The first 5 rows are patterns. Each new row is the sum of 2 different patterns, raised or lowered, with some noise. Before adding, each is slid sideways (what falls off one end comes back at the other) and multiplied by a number that may be negative. Names go in the order of the patterns.
In the rows, 128 means zero.
Known rows, each followed by the names of its patterns:
[116 152  97 124 116 109 120 157 177 109 113 114 134  95 145 135 116 118
 132 155 153 164 123 116 120 145 141 156 136 127 159 128 139  96]
G
[152 110 147 119 128 100 154 106 119 160 134 159 152 124 155 123 110 129
 165 123 134 107 145 135 124  94 136 119 116 129 129 130 135 121]
Z
[139 131 133 125 131 123 149  86 133 116 144 106 122 113  96 170 118 112
 145 166 135 109 135 118 147  95 121 125 119 122 181 107  77 155]
V
[155 114 114 129  98 115 137 156 151 132 129 134  99  97 119 154 102 179
 110 132 141 131 124  91 157 123 152 118 130 111 128 142 156 103]
P
[127 112 116 108 151 143 133 118 156 104 111 111 123 144 130 116 139 136
 170 140 126 125 166 134 114 130 152 149 111 125 152  83 170 122]
T

New rows, each followed by the names of its patterns:
[127  85 129 117 182 146 102 152 157 142 128 134 113  92 129 132 154  84
 186  99 112 123 124 104 113 111  95 119 154 112  94  98  94 129]
G T
[ 71  64  91  56 107  92 106  77  45  80 110 128  80  74 121 100  70  86
 101 107  95  78  98 109 108 122  71  98 126 119  57 113 121  83]
Z T
[ 75  98  88  99  87  71 108  97 116  68  78  95 100  57 113 104 121  97
  96 112 142 124  80  85 105 122  90 111 121  56 146  91 100  59]
G T
[ 53  83 129  64  92  85  70  69 102  69  80 130  82 114  83  95  70  78
 105  56  92 116  96  67  64 120  46 106  69 102  88  89 119  70]
V P
[119  91 111 116  86 105 146  97  95 130 113 150 110 109 100 127 110 122
 120 136 137 121  93 139  64 143 102 112 116 141 123 114 129  78]
Z P
[139 113  84 120 152  99 101 111  95 117 111 140 104  99 100 153  81  92
 139 115 113 117 125 134 135 122  79 110 116 130 117 114 105 114]
G V
[134  85  77 154 145 122 164 118 124 124 151 143 144  89  99 102 144 117
 156 130 132 114 112 127 115 119 116 119 128 114 151 103 132 156]
G T
[122 102  93 111 117 139 102 117 137 129  75 121  80 133 107 120  99 150
 125 128 115 105 136 121  98 168  68 143 106 142 133 163  78 132]
Z T
[127 127  93  60 124 103  89 124  90 127  85  83  81 111  64 125 137  68
  67  92 100  82  97  98 108 146  79 135  93 130 125 126 113  25]
G V
[ 64 180 203 127 132 122 133 148 126 139  87 170 139 153  91 155 156 152
 154  80 167 157 102 138  99 166 136 162 128 189 129 129 144 154]
V T
[140 112 124  96 161 128 101 152 135 137 151 132 122  75 159 134 141 102
 175  98 117 164 138 147 124 104 124 128 124 137 140 114 106 103]
G Z
[153 186 169 164 129 124 142 161 152 184 174 153 152 167 119 142 139 157
 128 148 164 116 150 150 187 136 148 137 142 110 176 136 153 153]
G P
[ 71 118 141 120  98 153 175 137 118 143 107 156 127 129 131  93 183 139
 119 100 136 127 152 129 122  93 187 101 152 129 145 166 160 151]
V P
[138  99 125 119  72  99 137 154 125 115 127  91 114  79 103 129  80 149
 110 126 128 110 125  63 131  97 134 114 114  90 123 133 166  96]
P T
[124 130 103 108 101 143 102 105  78  63 124 109 107 139 133 109  74 114
 109 110  86  98 135 117  85 189 103  78 155 130  92  82 124 132]
G V
[166 111  51 140 144 127 106 105 143 126 118 128  89 119 138 123 134 130
  78 144 108 118 114 171 144 123 132 102 137 111 108 116  84 107]
V T
[ 87 107  86 165  97  99 133 169 118 109 128 105 132  85 106 121  93 126
 146 108  76 156 109 132 127  89 115  92 116  87 100 111 142 100]
Z V
[ 83 102 111 116 114  84 133 109 157 114  84 100  70 127 128 120 109 136
 106  69 123 109 117  65  77  62  92 146 107  80 108 107 105  95]
G V
[113 104 131 106 119 129 156 129 126 113 169 113 130 115 140 112 137 103
 129 119 156 146 138 107 137 106 125 131 156 109 147  86 122 118]
Z T
[131 110 136 119 148 126 118 137 165 165  79 130 169 126  80 175 114 134
 148 133 181 165 119 133 137  98 130 205 128 142 141 116 138 145]
V T
[ 75 152 124 127 108 103 148 102  98 100 167 109 120  93 132  84 117 108
  99  94  93 111 115 112 118  89 160  89 134  88 122  87 145 109]
Z V
[133  67  64 155 101 102  84 112 107  91  84  77  95  78 116  85  95  94
  68 153  73 106 102 125  76 112  84  83 141  81 125 118  84 120]
Z V
[142 116 127 151 108 134 131  66 137 117 111 102 118 113 119 130 124 143
 125 134 160 122  81 150 166  97 115 114 124 104 134 113 111 165]
Z V
[184 183 153 162 131 155 130 152 154 177 174 204 128 138 146 180 161 156
 158 165 180 152 137 149 159 171 153 158 141 118 208 136 153 180]
V P
[ 84  91  58  87  99  91  58 106 100 101  58 139  64 108 115  70 109 117
  60  52  85 112  68 118  90 132  99  77  98 106  43  98  99  59]
V T
[161 125 109 110 138 122  99  91 112 164 150  77 152 152 147 129 121 127
  98 124 188 106 133 164 132 138 160 118 113 107 119  75 161 159]
G T
[199 134 162 188 170  98 167 228 148 135 205 123 172 165 185 157 221 142
 158 149 194 147 202 212 144 176 165 147 141 146 175 124 163 150]
V T
[130 107 123  84 102 117  83 123 134 108  81 157  95 133 125  83 111  79
 106  86  94 108 139  95  78 108  85 165  92  90 129 168 110 107]
Z V
[148 130 133 125 136 114 136 135  94 112 133 123 103 142 117 120 172 116
 131 138 139 130 135 129 120 122 113 122 117  93 124 157 103  86]
Z V
[127 147  86  83 120  81  94 106 107  77 111  76  80  83 125 108  95 113
  42 100 109  57  64  86 136 101  89 104 126 110 114 108  81  13]
G V
[110 158 151 139 132 128 177 148 202 157 166 199 173 183 185 125 152 158
 160 170 174 152 195 138 159 159 208 149 144 120 147 169 187 198]
G V
[174 229 164 162 148 201 129 222 167 156 132 183 130 206 198 171 189 211
 139 132 138 163 188 169 187 211 190 187 207 126 187 202 170 157]
P T
[120 109 106 120  89  92  88 158  92 152  85 131 126 123 133  53 135 121
 114  75 108 113 106 126 114 120 134  99 107 119  49 117 152 108]
V P
[ 62 182 132  93 111  85  89 152 113 136 139 150  75 115 107 145 122 120
 122 172 124 169 150 125 123 160 125 124 107 164 125 118 124 174]
Z T
[148 172 155 144 133 162 129 177 136 155 152 134 142 188 126 109 138 145
 153 154 120 149 152 157 104 139 150 159 117 174 110 134 176 150]
V T
[164 100 155 179  99 148 156 153 144 140 137 126 192 121 164 127 197 168
 148 207 112 171 184 142  95 106 186 158 172 129 212 146 148 171]
G V
[127 103 108 122 145 111 160 134 118 151 121 126  79 172 106 136 144 133
 138 145 133 165 108 135 119 148 127 109 103 148 154 143 108 133]
Z P
[106 111 165 154 150 105 192 122 159 143 150 124 118 135 138 121 175 135
 117 134  94 126 149 142 163 133 161 155  98 138 136 170 128 193]
G P
[134 148 173 161 151 126 182  97 179 118 167 112 129 156 170 187 172 133
 193 119 114 131 175 158 154 117 170 157 181 122 150 134 169 151]
Z T
[ 93 163 107 153 130 111 127 139 150 105 108 107 136 132 116 127 126 110
 132  97 148 139 114 177 109 126 114 124 132 140 111 140 149 141]
P T
[179 176 137 204 172 172 146 153 163 182 200  98 173 195 151 111 143 199
 164 160 186 168 182 170 189 185 134 169 205 138 167 141 186 185]
V T
[129 126 159 158 155  91 150 176 146 142 123 142 123 164 133 194 149 136
 172 144 105 128 169 139 101 130 121 123 127 168 164 155 119 135]
G V
[123 129  86 172  84  99 157 129 140 113  94 109 115 112 128 130 101 100
  89 130  96 111  75 152 121  83 145 121 128 139 116 112  56 152]
G Z
[110  69 119 123  99 116 138 136  90 142  55 152 111 103 118 118 113 103
 151  77 115 108 124 117  99  93 120 118 121 129 102 155 127 115]
V P
[133 147  94 150  91 141 155 142 114  97 129 126 153  99 137 113 162 151
 132 140 159 138 140 141  88  83 161 168 163 131 158 121 105 121]
G P
[115 153  93 122 104 106 127 105 170 108 137 104 116 117 147 113 104  67
 132 101 134 104 116 156 133  98  83 114 121 103 150 115 148 130]
P T
[ 92 117 122  94 128  92  92 116 123 129  91  86 135 119 116 127 122 136
 122 107  83 102  95 123  94 139 135 143  69 148  79 100 106  81]
Z P
[126 125  86 159 165 102 132 134 156 145 130 129 142 165 118 141 135 164
 125 139 173  67 170 137 116  90 118 132 139 147 120 149 151 117]
V T
[ 97  91 108  81 124 140 114  88  91 107  92  82 173  51 150 100 130 133
 133  90  70 129 118  99 129 126 115 116 107 123 105 117  94  60]
P T
[181 162 157 172 150 194 136 173 137 228 169 139 233 183 212 215 178 175
 124 177 191 220 160 207 139 182 192 180 139 157 141 129 181 187]
G Z
[109 108 116 143 136 116 171  84 170 129 154 131 166 124 135 159 109 122
 165 133 116 132 140 126 153 111 153 109 125 143 145  68 147 185]
V T
[ 72 141  48  60 100  91 119  98 111 110  84 133  42  82  77 136  63  89
  60  71 136  73  51 112 121  88  75  99  76 118  52 104  72  98]
Z V
[119 122 124 178 120 143 112 161 114 134 123 121 125 154 107 152 147 162
 165 141 124 138 120 125 133 144 167 146 140 130 126 122 144 130]
P T
[ 81 109  84 141  66  98  56 122  78 106 120  88  99 135  70 126 102  78
 122 136  86  75  61 105 102  86  90 126  98  67 116  53 113  97]
Z P
[119 105 115 136 108 119  70 143 120 134  76 135 147 134 129  70 147 141
  85 139  73 145 123 146 120 166 106 112 123 137  54 162 178 119]
V T
[135 153 125 171 106 106 152 174 136 150 176 136 136 132  86 156 127 125
 183 126 127 144 154 122 154 132 158 135 149  75 164 109 165 133]
V P
[142 156 136 182 138 156 168 198 182 187 142 198 159 157 188 155 161 176
 128 142 159 169 126 173 134 178 168 160 168 171 111 198 184 153]
Z V
[ 73  95  76  95  71 136  50  94  84  78 132  93  63  93 119 102  60 112
  98 119  75  77  90  96  79 125  51  50 110 105  68  90 102  97]
V T
[ 96 149 140  89 142 194  93 111 132 131 126 101 116  84 165 131 143  97
 137 113 137 155  67 133 134 130 100 104 163 122 144 123 164 115]
G V
[116 151 123  93 122 127 176 121 181 133 130 133 136 157  88 161 111 164
 124 128  92 136 140 147 106 157 121 119 127 122 106 151 151 152]
Z P
[211 135 133 127 150 143 191 168 146 166 168 134 101 121 163 130 145 127
 136 146 206 202 129 128 164 159 107 161 172 153 121 143 191 132]
G T
[ 82  85 105  73 108 135 171  72 111  99  92  71 103  97  97  77 112 143
 130 115 107  93 114 111 114 140 140 102 141 115 116  76  96 121]
G Z
[151 138  97 107 164 155 132 129 144 144  83  95 136 110 133 160 111 118
 127 108 139 107 153 116 165  98 110  95 121 151 154  97 155 115]
P T
[111 146 111 140 121 137  97 154  66 139 159  84  95 132 125 126 107 143
  82 149 101 127 116 141 116 141 154 106 136 131 103 109 115 131]
V T
